All groups share one centre, and each spreads out both ways along 15 directions, with some noise.
(in the rows, 128 means zero)
Some rows, each with its group after it:
[117 111 139  84 108  99 188  88 143 104 142 174 144 112 148 100 106 154
 106 123 126 171]
(2)
[142 151 103  88 137 173 166 128 138 169 134 174 169  92  93 136 123 185
 115  69  95  67]
(1)
[ 71 126 126 111 118  73 137  91 174 127 144 112 135 109 103 153  81 188
 151 138 140 133]
(0)
[112 124 117  84 150 137 146 117 168 107 169 154 132 110 122 140 164 123
 115 129 174  64]
(2)
[ 71 136 100 131 165  69 192 171 123 129  26 120 144 139 129  87 105 196
  99 115 104 169]
(1)
[128 102 145 124  93  89 133 123 141  73 166 137 124 129 144 146 119 120
 139 159 143 168]
(2)
[ 95 129 130 145  95 168 178  81 186 122 159 148 133 179 152 121 100 110
 145 155 187 113]
(1)
[107 135 164 125 130 145  98 124 102 135  90  92 149 160 133 154  79  49
  98 155 183 113]
(3)
[ 46 184 141 167 114 117 123 141 181 160 103  94  98 111 100 134 104 214
 147 118  89 148]
(0)
[ 90 110 151 150  79  99 120 147 125 100  59 209 208  62 139 105 151 191
 127 170 106 150]
(0)
[132 130 110 138  99 155 131 156 120 133  94 117 121 201 139 117 154 144
 155 143 100  78]
(1)
[120 144 120  91 156 159 168  98 121 159 169 113  90 177 161 123 118 122
 103 103 151 120]
(2)
[171 124 120 158 150 139  80 125 110 170  95 124 148 102  89  81 169  96
 154 120  84 130]
(0)
[111 123 161 100 146 124 124 137 135 138  63 100 137 137 126  89 139 134
  97 136  88  89]
(0)
[160 138 143 181 112 126  66 136 102 122  83  78 123 128  88  94 111 108
 129 168 162 134]
(3)
[135 162 146 157 127 128 111  91 100 145 145  90  64 141 114  87 152  68
 122 100 140 178]
(2)
[187 117  83 124  98  73 121 140 123  66 137  90  78 132 103 130  81 195
 144 150 144 132]
(0)
[103 136 116  64 136 101  92 149  31 113 146 185 112 101 193 185 189 119
 102 132 155 149]
(3)
[116 130 105 178 166 168 169 115 150 138  85 202 158 122 176 111 138  81
 134 166 167 153]
(3)
[132 114  91 124  88  99 116  53 163 114 160 100 124 138  80 150  86  80
 174 119 189  78]
(0)
[130 153 162 193 214 146 120 186 120 163 100 119 157 123 124 198 150  97
 147 183 107 184]
(2)
[101 132 131  96 152 117 130 117 126 130 116 158 130 105 150 131 153 142
 113 146 134 121]
(0)
[146 116 113 133 101 121 116 112 148 106  81 133 104 139 149 105 130 114
 151 154 100 104]
(3)
[139 121 120 129 137 117 135  81 166 133 172 134 126 121 104 131 139  90
 167 137 135 138]
(0)
[167 141 124 158 120 142  62 190  80 103 123 152  88  74 162 123 140 118
 105 127 114 188]
(1)
[130 132 138 132 159 100 154  93 142 108 197 142 146  88  86 165 189 113
 135 148 210 123]
(1)
[117 123 108 156  93 120 105 139 105 106  74 145 144 103 136  91  98 166
 105 141 173 125]
(0)
[ 83  90 160 212 147 156  79 180 117 168 140 103 195 167 146 118 157 101
 151 159 154 154]
(2)
[116 167  97 125 202 124 229 101 132 203 109 109 183 143  44 153 128 187
 133  82 141  83]
(1)
[173 148  94 112 158 134 152 146  88 130 182 143 121 125 113 183 172 163
 134 117 149 111]
(2)
[125 153 161 112 103 141 129 130  48 154  99 144 123 138 153  96 193 152
  96 105  88 135]
(0)
[122 111 116 104 141 118 121 111 140 145 128 104 135 143 116 116 112 122
 137 119 115 107]
(1)
[ 70 158 170 186 128 133 222 208 111  91 104 139 154 186 161 179 161 162
  93 169 179 164]
(0)
[ 80 114 169 110 134 105 121  51 137 160 146 127 144 122 133  88 148 105
 132 140 139 155]
(2)
[161 153 150 161 150 159 150 116 130 144 125  96 121 131  79  86 162  92
 104 107 154 108]
(1)
[135 134 160 152 166 156 133 182 136 138 127 128 135 123 135 109 147 148
 108 142  94 164]
(0)
[141 140 128 105 123 108 171  75  66 140 173 105 125 176 122 175 106 105
 122 121 192 149]
(3)
[153 117 109 133 118  95 121  67 124 118 157 144 143 112 118 194  75  88
 173 158 170 162]
(2)
[134  86 138 136 115 131 155 146 224  63 150 158 119 123 147  97 179 124
 151 163 100 105]
(3)
[ 99 134 129 124 160 104 109 114  94 148 162 173 147  83 143 167 179 146
 143 147 148 168]
(1)
[163 133 142 146 138 129 175 237 100 112 109 114 185 138  77 188 149 139
 113  81  69 123]
(2)
[127 148 110  97 170 151 160 158 131 135  92 144  96 124 153  76 129 145
  76 103 105 129]
(1)
[192 109 136 112 117 150 116  50 151 105 100 150 128 133 142 112 126  65
 143 210 163  71]
(2)
[192 125 145 118  69 152 109  84 142 124 128 117 132 140 111 137 101 157
 157 168 107  68]
(2)
[208  94 108  62 120 131 117 110 102  82  95 217 146  82 152 103 217  95
 122 154 106  52]
(3)
[121 128 132 110 147 126  90 141 121 132 136 153 146  92 147 195 133 121
 141 155 119 126]
(1)
[100 117 134 171 112 116  58 139 143 149 136 102 144 100  92 118 141 131
 163 114 111 125]
(3)
[125 156 161  80 101 111 126 159  80 125 175  61 107 169 100 213 133 146
 112  91 115  96]
(3)
[ 90 126 100 104 190 108 182 155 167 132 113 128 145 145 140 169  74 156
 123 136 128 136]
(1)
[ 26 106 151 117 141  68 140 132 138 141 127 151 198 104 125 156 150 162
 138 128 129 154]
(1)
[118 137  84 124 137 155 123 118 111 159 102 158 126 125 159 140 107  91
 130  92 127 114]
(3)
[168 109 134  76 176 150 102 117 105 160 123 138 106 136 186 109 115  65
 115 129  64 165]
(0)
[159 133 179 126 140 143 102 166 140 118 110  77 110 134 112 135 142 101
 108 142  80 104]
(1)
[128 145  72 155 107  94  98 120 112 147  92 126 140  82  81 131  84 201
 157 109 131 129]
(0)
[156 119 136 146 166 139 189 176 136 126 179 149 199 120  82 163 172 151
 130 118 138 124]
(1)
[147 157 152 174 156 126 140 107  90 153 125 112 131 145 106 164 174  98
 154 163 148 156]
(2)
[156 154 114 150 165 123 142 103 134 124 190 101  78 131  94 111 161 146
 135 150 192 147]
(3)
[ 97 127  92  98 102  91 121 107 128 113 149 128  91 112 118  96 165 151
 128  78 140 106]
(3)
[122 111 108 122 107 136 115  94 106 124 149 144 112 157 180 106 139 121
 132 157 184 122]
(2)
[108 121  65 153 183 106 159 154 134 135 110 160 139 109 129 104 148 147
 135 102 140 156]
(3)
[129 149 154 137 181 146 142 188 116 145  94 113 150 122  93 103 191 141
  90 116 112 105]
(3)
[181 119 138 171  47 157   7 112 110 142 149  99 100 114 118  90 117 153
 173 147  96 120]
(2)
[151 117 171 149 129 125 111 111 112  97 135 119 111 115 155 117 118  33
  96 151 168 186]
(1)
[136 136 155  60 158 131 132  44 130 165 149 110  54 155 175  79 125 105
 114 140  88 160]
(0)
[120  99 114 162 129 111  72 154  96 134 127 110 163 104 106 101 113 139
 122 114 161 139]
(0)
[ 98 123 139 147 157 131 101 209 133 140 116 108 118 139 152 148 163 130
 138 111  50 142]
(3)
[113 120 113 113 100 142  88 112 146 108  99 142  81 131 186  69 119 156
 120 176 142 106]
(2)
[117 141 149  99 153 157 143  86 132 179 127 123 138 142 138 152 115 107
 125 120 107 104]
(3)

New rows, each followed by its group:
[ 87 137  98 129 130 128 153 150 164 145  90 124 174 129 108 197  66 134
 143  93 115  83]
(3)
[143 116 140  71 171 165 132 137 149 119 127 151 146 111 157 155 101 122
  89 157 139  73]
(0)
[164 115 109 102 106 129 150 168 126 118  94 120 149 153 111 127  98 164
 124 100  69  89]
(1)
[120 147  83 119  93 103  96 120 109 157  60 105 112 156 126 164  81 208
 184 145  70  94]
(1)
[123  83 118 114 134  63  93  73 188 132 148  76 153  95  50 105  59 108
 161 108 127 125]
(2)
[146 126 133  94 123 126  99 105  92 132 121 120  91 135 154 102 134 125
 110 132 114 126]
(0)
[ 88 118 122 136 129 131 139 114 138 150 110 143 145 154 128  49 187 156
 141 134 128 114]
(1)
[109 104 133 128 133  82  76 122  94 156 119  99 129 161 130 111 185 163
 179 167  86 142]
(1)
[165 134 129 146 132 140 160 132 139 127  98 100 110 164 105  92 158 124
 133 124 103  97]
(3)
[166 134 172 109  42  89 138  89  43 120 168 134 162 133 105 204 176 151
 152 119 107 128]
(1)
[115 121 142 111 140 144 162 165 133 116 119 125 133 175 143 109 177 104
 105 120 122  93]
(1)
[129 150 103 155 100 129  98 119  96 119 160 180  96  98 167 151 147 136
 154 147 152 187]
(0)
[127 147 125 117 153 157 154 154 163 108 115 165 132  98 129 147 142 131
 106 142 145  89]
(1)
[119 134 110 114  81  86 105 126 101  91  97 135  86 122 146 128 157 158
 139 139 119 118]
(3)
[202  89 107 122 154 183 128 194 176  70  65 135 118 167 149  46 145  74
 107 174 110  58]
(1)
[ 97 153 112 187 122  96 100 175 124 107 126  77  51 150 145 142  86 127
 140 131 137 220]
(2)
[111 101 169  85  73 122 111  94 106 132 196 140 129 136 146  87 175 129
 120  94 102 135]
(1)
[131 123 134 152 114 115 153 144 136 118 121  91 121 164 103  84 137 153
 129 121 117 139]
(1)
[151 130  91 132 154 134 114 110 159 118 152 128 111  92  78  83 152 104
 126 106 178  89]
(2)
[175 164  71 123 215 122 144 110  92 168 134 107  55 133 111  96 193 149
 135 114 130 132]
(3)
[136 115 139 177 137  90 150 145 146  81 126  88 122 159 117 146 119 100
 140 180 174 164]
(1)
[145 119 137 134 110 156 140  96 167 135  58 146 170 129 134 111  61 126
 133 172 111 100]
(2)
[163 147  85 155 158 196 150 191 157 114 147 178 105 149 140 100 193 177
 144 166 139  96]
(1)
[ 88 108 129 103 157 119 131 185 112 136 143 125 138 126 145 104 120  92
  84  48  99 176]
(2)
[186 148  81 127 144 180  63  83 131 181 129 178 118  44 113 100 120 145
 151 116 106 100]
(3)
[ 47 120 125  73  65 123 122  94 216  97 114 136 127 106 125 109  77 143
 111 103 145  38]
(2)
[108 163 153  99 143 140  78  65 111 169  54 118  70 122 165  84 148 111
 115 165  98 108]
(1)
[180 146 100 108  90 122 118 151 143  70 175  79  37 168 106 177 145 100
 154 113 121  79]
(0)
[124 179 117 170 165 179 166 153 140 177 146 122 148 102  50 112 166 156
 110  59 151  96]
(1)
[ 88 102  99  67 144 107 108 164 100 131 121 154 157 109 145 131 168 146
 108  90 122  80]
(2)
[150 122 192 126  98 121 144 174  89 121 135 143 198 115 107 158 151 183
 112 138  81 157]
(3)
[154 102 107  72 159  94 186 124 123 139 167  96 144 160  85 103 128 165
 118  71 104 116]
(1)
[178 113  79 195 133 146 127 173 146 130 148 124 140 122 113 137  42 143
 158 112 118 189]
(3)
[122 122  96 109 100 124 103 151 109 126 130 114 108 139 123 113 127 130
 125  73 117 102]
(1)
[133 149  97 120 171 124 144 152 131 112 147 123  76 156 142 157 169 160
 146 169 148 117]
(1)
[164 129 135 127 160 149 143 181 169 131 188  97 129 136  78 134 154 187
 140 120  88 104]
(1)
[149 137 130  88 115 120 156  83 131 131 109 127 116 142 134 132  97 159
 129 147 109 110]
(2)
[152 121 102 133 134 144 114 141 104 140 139 160 118 123 167 147 122 121
 145 120  98 161]
(3)
[115 123 104  93 124 119 168 146 134 111 105 173 166 109 118 129 145 158
 114 107 127  88]
(1)
[ 91 121 123  51 127 113 127  70  91 138  96 139 105 179 194 144 155  82
 128 151 132  85]
(1)
[139 115 167  89 124 147 173  69 131 140 191 141 143 164 135 133 176  49
 131 113 133 119]
(0)
[110 117 123 135  61 127 126 187  67  71 104 182 158 121 174 147 137 145
  92 118 164 130]
(0)
[129 116 139  81 133 101 200  83 196  87 136 108 107 169 122 125 118 101
 127 154 142  93]
(0)
[157  82 122 152 101 117  76 109 113 141  94  81 132 167 137  57  82 117
 147 149 113 142]
(2)
[139 108 138  85 188 109 104 139 121 113  96 103 128 134 145 132 101  82
 101 178 146 127]
(3)
[ 96  95 168  41 129  82 132 153 128 110 148 147 173  85 131 156 148 153
  96  97  68 120]
(1)
[127 170 107 176 126 126 135 144  95 131  80 111  97 133 117 119 129 129
 117 116 154 147]
(1)
[ 91 105 122 155 126 150 161 132 186 119 168 162 137 124 135  73 196  99
 133  87 137 113]
(3)
[182 151 142 143 160 152 164 163 143 109 183  89 114 164  94 217 138 103
 143 145 143 106]
(2)
[137 128 131 113 115 129 121 111 127 144 195 107 100 137 115 133 150 136
 144  90 107 124]
(3)
[131 104 121 116 172 146 170 122 152 151  86 116 165 159 124  91  84  80
 106 114 127 112]
(1)
[159 112 172 108  93 134 105 151  88 100 134 160 174 107 140 149 124 126
 105 159 126 144]
(3)
[144 183 124 101 169 149 128 151 138 139 141 122  78 113 114 179 174 193
 135 150 101  80]
(1)
[174  95 109 167  55 110  94 109  57 138 189 157 140 119 146 115 111 149
 171  97  95 231]
(3)
[121 138 152  91 178 163 138 127 114 158 132 176 140 107 174 139 158 108
 100 135 108 143]
(2)
[199 102 137  83 143 116  90 127 114 126 146 111 110 105 125 106 114 136
 122 131  67 143]
(1)
